Each new row is followed by its nearest point in the smallest flat space through zero that holds the last named rows.

z541 (4 x 8)
[[  2  -5 -21 -27  21 -24   5  22]
 [-22  23  24  17 -27 -40  -4  11]
 [-21  11  16  -9  -8  -9  -4 -14]
 [-14  -1  21  11 -20  12   4 -24]]
New rows:
[-16   4 -29 -11   4  14 -41   5] : [  6  16  -6 -13  19   8 -20  -1]
[  2 -26 -18   2   4  11  17 -19] : [  4 -26  -8  -5   2  17  19  -9]
[  9  11  -1   6  -7   4  -5 -44] : [ -5   6  12   3  -4  19  -8 -21]
[-30  16   5  -4  -3  -5  -1  19] : [-12  12   7  -5  -4 -19  -4   3]

z146 (4 x 8)
[[-18  -7  -1   2 -12  28  15 -23]
 [ -3  -6  10  20   0  -3   5  -3]
 [ 32   6 -17   6  -1  -8  31  20]
 [ 31 -26  13  -7  -3 -10   1 -27]]
New rows:
[-7  4 -5 12  9 18 -6  0] : [-14   4   0   6  -1   7   1   1]
[ -6  -7 -16 -34 -17  26   7  -4] : [ -4   3 -18 -31 -10  25   7 -13]
[-14  -4 -10  32   0   3  -3  -9] : [-16  -2   8  23  -1   5   6  -2]

z72 (4 x 8)
[[ 19  19 -13   7 -15  20 -40  26]
 [ 24  15  -4 -10 -12 -10  -5  23]
 [ 16  27 -29  18 -19  37 -27 -13]
 [  7  22  10 -21 -25  30 -20  -1]]
New rows:
[-19   8  -5  10   1  19  13 -18] : [-11  -1  -4   7   1  15   5 -26]
[-27  -7 -11  19 -26  -1  -8  -6] : [-8 -4 -6 12  4 11 -7 -8]
[ -7  12 -13  -4  20  -3 -23  -4] : [ -1  -1  -5  10   2   6 -11   3]
[  5  19   2  -2 -22  22 -22  15] : [ 10  16   1  -7 -17  22 -26  11]
[ 17  23   8 -21  13  18   8 -15] : [  6  14   4 -15 -14   9   7 -14]
[  0  28 -25  23   2  25  -9 -11] : [  7  14 -26  22  -7  23 -13 -16]

z468 (4 x 8)
[[-19  -2   0   4  19  10   6   3]
 [-10 -41 -25  19  32  26  39  12]
 [  2  18  13  -1  11  14   1  -4]
 [ -2  17  10  -3  41 -28  -4  -3]]
New rows:
[-42   8 -18   8   7  -9   5  38] : [-42 -12  -7   3  12  -5  -4   7]
[ 40  -2 -19  -8   0  40  -4   8] : [ 32  -2  -1   5 -10  29  18  -2]
[ -3   2 -11 -19  10  -8 -16 -24] : [ -4   6   3  -3   4 -15  -8  -1]
[22 -5  2 -6 -7 -9 -7 -2] : [ 20   0  -1  -2  -9 -11  -2  -2]
[-19  11   1  40  19  29   7  11] : [-20   1   4   7  22  32  13   3]
[ -8 -17 -18   5  -1  41  -4  -2] : [-12 -14  -7   7  -8  34  13   5]

z272 (4 x 8)
[[ -3  16  19  -2 -20  39   3   1]
 [  0  26   8 -39  -1  10  -2 -24]
 [ -7 -24  40  -3 -17  19  -6   9]
 [  4  -1  24   4 -23  21  14  11]]
New rows:
[-21   0 -25   1  -4   3  12  28] : [  2   3 -12  18   0   2   4   8]
[ 27  21   1 -16   4  21  10 -19] : [  6  28   0 -18  -7  11  11 -12]
[ 23  22  27  19   2 -16 -21  -3] : [ 1 -1  2 -1 -1  0  1  1]

z935 (4 x 8)
[[ -6   7 -17  16   1  13   3   6]
 [-10 -32  37   3  15  -5 -16  13]
 [ -4 -30  -3  10  17   8 -16   3]
 [  4 -45  10  18   1  18 -18   9]]
New rows:
[  2   0  -3 -25 -24 -11  12  -2] : [ 13   8   4 -16 -16  -8   7 -10]
[ 14 -22 -22   3 -10 -11   8  -9] : [ 15 -13 -16  -4  -7   5  -4 -12]
[-35  -7  -3 -14  -4  -5 -10 -17] : [-5 -2 -1 -7 14 -8 -4 -4]
[-10  -1  -6 -30   7  11   2 -16] : [  3   1  -9 -13   8  -9  -2 -11]
[ 25   9  -5   6 -19 -21  -5   3] : [ 12   6   0  -7 -17  -1   6  -7]
[ 4 -8 -9  0 -8 14  8 -7] : [  9  -5 -10   4  -9   8   0  -3]

z467 (4 x 8)
[[ 10  47  35  -2  16  30  31   1]
 [ 12   0  25 -35 -21 -11  13   8]
 [ 10  -4 -11 -21  23  21  19  27]
 [ 21  22  -2 -14 -21  -8  16   9]]
New rows:
[  9  28  27   4  -7 -22  22  17] : [ 13  27  19  -8 -15  -2  15  -1]
[-22 -19   6   2 -13  17  12  -6] : [ -8 -11  10  -2   6   2  -5  -3]
[-23 -25 -25  12  13   8   8 -11] : [-12 -20 -18  13  18   6 -13   0]
[  8  14  12   1 -19  -6  22  -3] : [ 10  20  12  -5 -16  -5   9  -2]

z327 (4 x 8)
[[-25   1  20  28  -7  -8 -16  -1]
 [ 13   4   7  13  14  24 -14  -3]
 [-25  19  -6  12  -3  22 -30   7]
 [  6  -3  13   7 -29 -10   6 -10]]
New rows:
[-32   5  12   1  -8 -16  21 -10] : [-22  -5   5   3 -12 -25   5   2]
[-20   9 -27   2   0 -16   7 -11] : [-19   2 -11 -10  -4 -12   2   7]
[ -1   0  12 -17   3 -15   3   1] : [ -2  -6   0  -5   1 -12   9   1]
[ 13  -9  11  10  -8  10 -12  15] : [ 8  1  9 10 -3  9 -6 -5]

z102 (4 x 8)
[[ -3  39 -12  22 -34  23   1  20]
 [ -5 -18 -34  19 -39  -7  -1   4]
 [-16  29 -60  38 -25 -18   0   5]
 [ -6 -18 -29  50 -48  -3  24  17]]
New rows:
[ 11 -18  18   6 -25  -5  -4  22] : [  5 -20  10   4 -22  12   6   8]
[-19  -7   1 -11   1 -28   5 -15] : [ -2 -12  -9  -4  12 -17  -2 -10]
[ 25  -2   2   2  -5  -9 -17 -11] : [ 1 -5 -3 -9 -2 -1 -8 -4]
[  3  30 -10 -11  -2 -16  12  -5] : [ -4  22 -11   2   8  -4  -4  -2]
[ -6   6  16  -6   0 -12 -12 -12] : [  1   2   3 -11   9  -1  -6  -4]

z620 (4 x 8)
[[ -1 -17 -24 -10 -24   9   2  -5]
 [  8  -7  24  20  -1   6  11  34]
 [ 15  27  41  -9  -7  -7   2  13]
 [  4   6 -15 -11 -25  39  23   9]]
New rows:
[  3  -1  15   9  -8  27 -13   6] : [ 4  2  6  3 -5 10  8 12]
[ 42   9   9  13  -5  12 -42  18] : [ 8  1 20  2 -7 -7  0 13]
[ -6  -1  22 -27   9   4   3  11] : [ 5 12 14 -4 -2 -1  2  4]

z503 (4 x 8)
[[-14 -12  23  34   4  11 -53  32]
 [-18  -5   0 -21   5  42 -15  53]
 [-22 -33 -11  11  -9  32 -18 -25]
 [-27 -21   1  11 -10   3 -21  22]]
New rows:
[ 22 -20   7  12  -9 -24  -2  14] : [ -1   2   7  12  -3 -23  -5   6]
[ -7  -7  10  -4   4   7 -15  22] : [ -8  -2   5   1   2   9 -14  23]
[  5 -10  -7  16   6   7 -27   8] : [ -3  -6   8  15   3  10 -22   4]
[-7  6 -5 25 -5  3  7 -4] : [-2 -4  1  8 -2 -4 -4 -7]
[-11 -16 -42   1 -19  11   2 -13] : [-19 -23 -18  -7 -13  11   9 -18]
[-1  3 -5 -5  0  0  0 14] : [-3  2  0 -6  0  0  2 13]

z980 (4 x 8)
[[ 19  15 -33   2  -5  11 -31  -2]
 [ 13  -4  -5  15  12 -11 -13 -17]
 [ 13  16  -7  14 -14  -7 -17  10]
 [ -9 -24  -3 -31 -33  20   2 -14]]
New rows:
[ -7  -1   8 -26 -17  -7 -20  11] : [ -2  -1   0  -9 -23   6  -1   6]
[-15  11   7  -9 -21  14   3 -17] : [ -5  -7   1 -13 -18   8   3   0]
[ 10   7 -16 -23 -12  -9  21   8] : [ -5   4  -3 -10 -10   9   3   9]

z440 (4 x 8)
[[ 17  13 -46  14  23  -7   4   8]
 [ -2 -10 -13 -15  20  -6   3  35]
 [ 10   3 -14 -37   2 -16 -15   4]
 [ -8  20 -14  -7  37 -10  37  43]]
New rows:
[ 17 -17  26 -14  -6  -5  -9  -2] : [ -3 -13  15 -16 -12   0 -13  -2]
[ 10  13   9   0 -23 -23 -28  20] : [  3  -4   0 -16  -6  -5 -12  -3]
[-25  19  21  15   0 -23  -4  13] : [-10   8  16   0   1   2  16   4]
[ 18 -13 -14   0   9 -13  -9  15] : [  7 -11 -20  -4   9  -3 -11  13]
[ -7 -26 -19  26  -6  20  13   8] : [ -2 -20  -7  32   6  14   0  10]
[-25 -15  -1   0  -6 -29  25  14] : [-10  -1   9  -5   8   0  12  18]

z450 (4 x 8)
[[  0  -3  56 -27  16  13 -15  -2]
 [ 14  12  -3  -4   2   7 -17 -17]
 [ 30  17  49 -23  26 -12  -5  -8]
 [ 22   8   8   4 -10  11 -25 -14]]
New rows:
[-11 -31   4  36   5   4 -27  22] : [ -9 -18   7  15 -24  11  -5  14]
[ 19  13 -18  -1 -11  -7  18  33] : [ 10   2 -11  15  -5 -19  17  10]
[ 24   7  -4 -19  23  -2 -16 -17] : [ 17  20   1 -15  18  -1 -11 -21]
[ -7  -2 -14 -11  31 -12  -1  20] : [-11   3  -7 -11  18  -9  16   1]
[ 30 -24 -21   3   6 -16 -13 -13] : [ 18  11 -13   9  -4  -6  -4  -8]
[ 18 -23  17  12 -10   3   7 -21] : [ 12  -2  14   8 -11   1  -7   3]

z388 (4 x 8)
[[-22  12 -57 -56 -49  -6   8  31]
 [  8   8 -18 -51 -17 -22   7  -4]
 [-27 -17 -34 -18  -2  22 -28 -29]
 [-15 -13   4 -60 -50 -16  19  23]]
New rows:
[  5   8  19  -6  17 -17  17   1] : [ 17   5  18  -2   5 -15  10   0]
[  6  -5 -28 -13   1   0 -24   0] : [ -4   4 -26 -12   1   3 -10 -10]
[-24  28 -26  11  23  -5  -6   5] : [  0  17 -31  15   9   7  -7   4]
[ 20  28  25  15  19  15  -5 -16] : [ 19   7  14  22  25  -4  -1 -12]
[  6   6 -15 -15  12  17 -29  24] : [ -5   6 -22   0  -1   5  -5   2]

z480 (4 x 8)
[[ 14  38   2  44  25  13  45 -18]
 [ 46  23  26  18  -4  -3  58  10]
 [ 47  -5  30 -24  10 -36  43 -15]
 [ 38   6  42  -4  33 -38 -22  19]]
New rows:
[-19  -6  -9  26   4  40  10 -18] : [-21  11 -22  21  -1  24  10 -14]
[-21  17 -30   5  -5 -52 -23   3] : [-12  -5  -4  -4  12  -5 -25  -4]
[-11 -16  12  23   6   6 -26  -8] : [-11   3  -3   7  11   2 -23   2]
[  0   5  21  12 -40  18  -7  -6] : [ -1   1  -2   5 -21  13   5  17]
[ -6  -9  -4 -24   2  10   3   2] : [ -5 -10  -5 -13  -8  -1  -1  -4]
[ 12   9  37  -1  -2  -9 -10   7] : [ 19   3  19   0   6 -13  -7  17]

z688 (4 x 8)
[[ 17  32 -11   2  -8  32  11   5]
 [ 10  26 -39  50 -35   5  17  22]
 [ 35  52 -31   1 -44 -19 -42   3]
 [ 30  18  -5 -11   5  17   4 -14]]
New rows:
[ 18 -12  12   4  -7  27 -11  24] : [-3  9  1 -2 -1 13  4  5]
[ 25 -24 -11 -20  12 -27 -15  -7] : [ 19 -15   1 -10   8 -28 -14 -22]
[ 10  20  29 -22  11 -10 -22 -11] : [  8   8  13 -32   5  -3 -24 -11]
[-15  20  25  15  27  -5   1  18] : [-18  -2   8  -2   2   8   3  10]
[ 25  23  -9  21 -20  10 -26  27] : [ 10  32 -19  10 -26   2 -11  12]

z76 (4 x 8)
[[ -6   8  -5  22  10  29   5   4]
 [  3   6  41  25  -3  26  -3   1]
 [  6  16  -3   7  10   0  22  14]
 [ -2  13  21 -19  38   4 -12 -20]]
New rows:
[  7 -22 -11   3 -13 -25 -13  27] : [  3 -13 -11  -4 -26 -19   2   7]
[-24 -29   6 -24  23   1  -1 -16] : [ -8  -5  -2 -19  15  -1 -20 -20]
[  3  -8   6 -11 -18   0  -5  -8] : [  0 -10   6  -4 -13  -7 -10  -4]
[ 3 -4  9  4  2  4 -9  4] : [ 0 -1  9  3 -2  5 -4 -2]

z543 (4 x 8)
[[ -5 -14 -28  43 -12  34 -19   8]
 [ 11 -26 -51  28 -29 -20 -22  -5]
 [  0  11 -51  -6 -28   5  -4  11]
 [  1  -4 -52   7  17 -25 -24 -32]]
New rows:
[  1 -15  32  13 -10 -10  -8   6] : [  7 -19  28  13  -7  -7   2   4]
[-19  -2   3  -6   5  46   2  31] : [-12  15   7   5  -2  45   6  20]
[-34   7 -17   7 -18   8  12   7] : [ -3   8 -17   0 -12  16   0  11]

z277 (4 x 8)
[[-23 -17   3   7  -7   8  -2 -19]
 [-30  24  -7  30  15 -18 -25  27]
 [  0  29  15 -22   4  14  -4 -22]
 [  7  19 -12   2  12   8  23   6]]
New rows:
[-32  -3 -26   5  -9  29   0  15] : [-24  -3 -11  20   5   6  10  -3]
[ -8   1   2  20   2 -27   8  13] : [ -6  -2  -9  17   4 -10  -4  18]
[  5   7  -9 -33  31  33   3 -15] : [  7  20   4 -18   5  19  17 -20]
[ 30   0  -2 -33 -28   6  14 -21] : [ 32  -8  10 -31 -10  11  14 -18]
[-37  -1 -22   2   8  -5 -28  -2] : [-32   3   1  18   2  -5 -19   0]
